The same things were measured in two ways. Each way mixes the same 4 hidden numbers, adds some noise and spreads widely along 3 directions of its own, which tell nothing about the thing.
Some things both ways: the first way, then the second way.
[-2 -2  2  2 -5  3  3  3 -5  0  3  3 -1  7  0 -3  1  3]
[-28  -6  15   6  11  -2  -4  -7   1   6]

[ -1  15   0   8 -12  -6  -9  -5 -14  13 -11  11  11   0  -5  -5   6  -1]
[-24  -4  19   7   5  -7 -36  -2  -1  27]

[  3 -16   1 -11  -2   8  -4   1  10 -26  21 -10  -8  -3  -8  -6  13  10]
[  2  -4   4  -2   3 -13  20  -1  -2  -8]

[ -3  -1 -13   7   9   9   0  -3 -16  14   2   4  11  -3   7   4   0 -12]
[-33  -5   2  -3   8  10   2 -27   6 -23]

[ -1  10  -2  10   1   1 -11   4  -5  10 -13  11  11  -4   6   1   3 -15]
[  1 -14  14  -8 -13 -15  -3 -25   4 -25]

[  4   3  11   2  -5  -3  -7  10   5  -9 -12  -3  -8   9  11   4   6  -4]
[ -2   2  -3 -14 -11   2  -9  -4  -4  -3]

[  0 -14   6  -1  10   3  -8  12  22   0  14   3  -9  -4  -4   2 -13  -6]
[-14  13  29   0   2   1  34 -13   4  -2]

[  6   9   1   0  -2  -9 -11  -4  -5   2  -6  -8  -5  -2  -5  10   3   1]
[  9  12 -24 -14  -8 -10 -16  16  -9   5]

[ -2   3  10  13   5  -4   3  18   7  15  -9   4 -11  14  13  13 -27  -7]
[-8 -1 12 -6 -6 -5  7 -5  1 -1]

[  1  -5  15  -9  -3 -11 -11   8   2  -4   9 -13  -6  -8 -12   7 -15  20]
[ -2 -16   4   8  11 -28  25  18   0  12]

[  1   9   6   2 -17  -4  -8   1   3  -1  -6  10   1   4  -7 -11   8   2]
[-24   1  32   9   5  -6  -9 -18   4   7]

[-3 10  0  8 -6 -2 -2 -1  2  6 -5 11 -2  9 -2 -4 -1 -6]
[ -4  -9  30   5  -8 -16 -23  -2  -2  21]

[  4  -6   9 -11  -2 -10 -13   4   4  -4  12 -12  -5 -11 -18   4  -9  18]
[  6  10  -7   4  10 -16  12  30  -8  25]

[  0 -18  -3  -3   6  15  19   7   4 -22  20 -10 -19  23  13   5   4   4]
[-17   2 -12  -9   8   8  12  -8  -4 -17]

Other things, the second way, with their names:
Q609: [ -2   3  -1  -8 -10  -7 -23  16  -8  22]
Q253: [-40   6  28  11  14   3   3 -14   6  11]
Q106: [ -4 -19   9  -4  -6 -16  17  -4   3  -9]
Q613: [-30  12  17   0   6  12  -8  -8   0  12]
Q416: [-11 -13  16   0  -4 -13  -4  -2  -2   7]
Q927: [-19   3  -8  -1  16   8  11   7  -7   0]
Q794: [  8 -10  19  -2 -14 -29  -4   7   2  12]
Q565: [-14  -7  13  -3  -5  -3 -31  -1  -7  16]
Q855: [-25   4   3  -2   7   7  -3   0  -1  10]
Q762: [-26 -10  18   4   3 -10 -28 -27   5  -6]
Q836: [-11  -1   3   4  10 -11   7   1  -2   5]
Q989: [ -4   0  16   4   5 -12   7  -8  -4  -1]
Q843: [ -5   3  -2  -2   3  -6  -4  15 -11  19]
Q103: [  7 -14   7  -5  -8 -21   1  -8   2 -12]
Q999: [-33  -9   7   3   7   5 -29  -5  -3  11]
Q600: [-11   6  20   0   1   1 -23 -11  -6  10]
Q132: [ -6   0  24   0  -1 -14  12  -5   3   4]
Q70: [-15   3  41   6   3  -7  21 -12   4   4]
Q876: [-28 -24 -10   2   6 -10 -18   5   0   8]
Q194: [-23   5   0   0   9  -1   3 -14   3  -9]
Q660: [-17  15  12   9  17  -3  12  10  -4  24]
Q165: [-11  15 -11  -5   6  10  -6  -2  -8  -1]
Q474: [-6  7 10  1  5 -5  2 15 -8 22]
Q622: [-28 -11  24  -3  -7   0 -11 -29   7 -11]
Q523: [ 17  -4   3 -11 -16 -15 -14   9 -10   7]
Q678: [-19  -8   1   0   4  -7  -2 -17   4 -15]
Q553: [-30 -12  13   8   9 -10 -17 -18   7   0]
Q846: [-13   5 -23 -17  -7  13 -22  10  -8   7]
Q52: [ -4   2 -12  -4   4  -8  -3  18  -6  16]
Q161: [ -8   8 -12  -8   4   1   1  -1  -3  -6]
Q88: [  3 -16 -25 -13  -4 -14  16  -2   2 -28]
Q568: [-11 -12   9   1   2 -10   3   8   0  13]
Q518: [-33  -2  -4   8  23   3  14  -2   1  -1]
Q870: [-20  -8  18   6   7 -10  -1   1   1  14]

Some of these things the first way, each followed by its name:
[  0  15  19   4 -19 -15  -8  11  -5  13 -20   5   4   8  -1   3 -12   9] : Q194
[  3   9   3   4   3 -10 -19  -3   6  10  -6   1  -5 -10 -11   8  -6  -5] : Q794
[  1  -5  -8  -2   6   3 -14  -9  -8   6  10   0  13 -20 -14  -3   3  -2] : Q870
[ 2 -9 -2 -2 11  4 -6  3  2 -5  8 -7 -5 -5  2  7 -4 -7] : Q106
[  0  -6   4  -3   4  -1 -14   4   2   3   7   1   6 -12  -9   0  -7   1] : Q474
[  2   5  -5   9   1   5  -8   1  -5   4  -8   9   8  -1   7  -2   9 -14] : Q622
[ -2  -6  10  -5  -6  -5  -6   6   8   1  13   0  -5  -1 -13  -4 -11  14] : Q660
[ -1 -13 -14  -6   7  16   1 -10  -5 -13  20  -3   3  -4  -5  -7  18  -1] : Q165
[  1 -18   2 -11  -2  10   0   4  -5 -26  17 -12   3  -3  -2  -4  15  12] : Q927
[  3   6  -2   7  10  -5  -1   2  -2  12  -5  -2  -7   5   4  13 -13  -8] : Q609
[ 3 -4 -5  1  1  6 -8 -2  1 -8  1  0 -1 -3  0 -3 13 -7] : Q523
[  5   2   1  -3   6  -6  -9   4 -11  -1  -6 -15   2  -4   4  15  -2   0] : Q88
[ -1   1   7   1  -8  -6   0   4  -4   5   3  -1  -2   5  -5   2 -11  11] : Q836
[ 2  4  4  1 -9 -1 -1  2 -5 -5 -2  0 -2  9 -1 -2  7  3] : Q678
[  1  -6  -2   2  11   0  -7   0  11   6  11   2  -5  -6  -6   3 -11  -6] : Q132
[ -1  16  -2   6 -20   0   0  -7 -13   4 -12  13   8  12  -1 -12  20   0] : Q762
[  1  -2   2   0  -3   1 -11   0   3  -6   1   2   2  -4  -4  -4   8  -1] : Q613
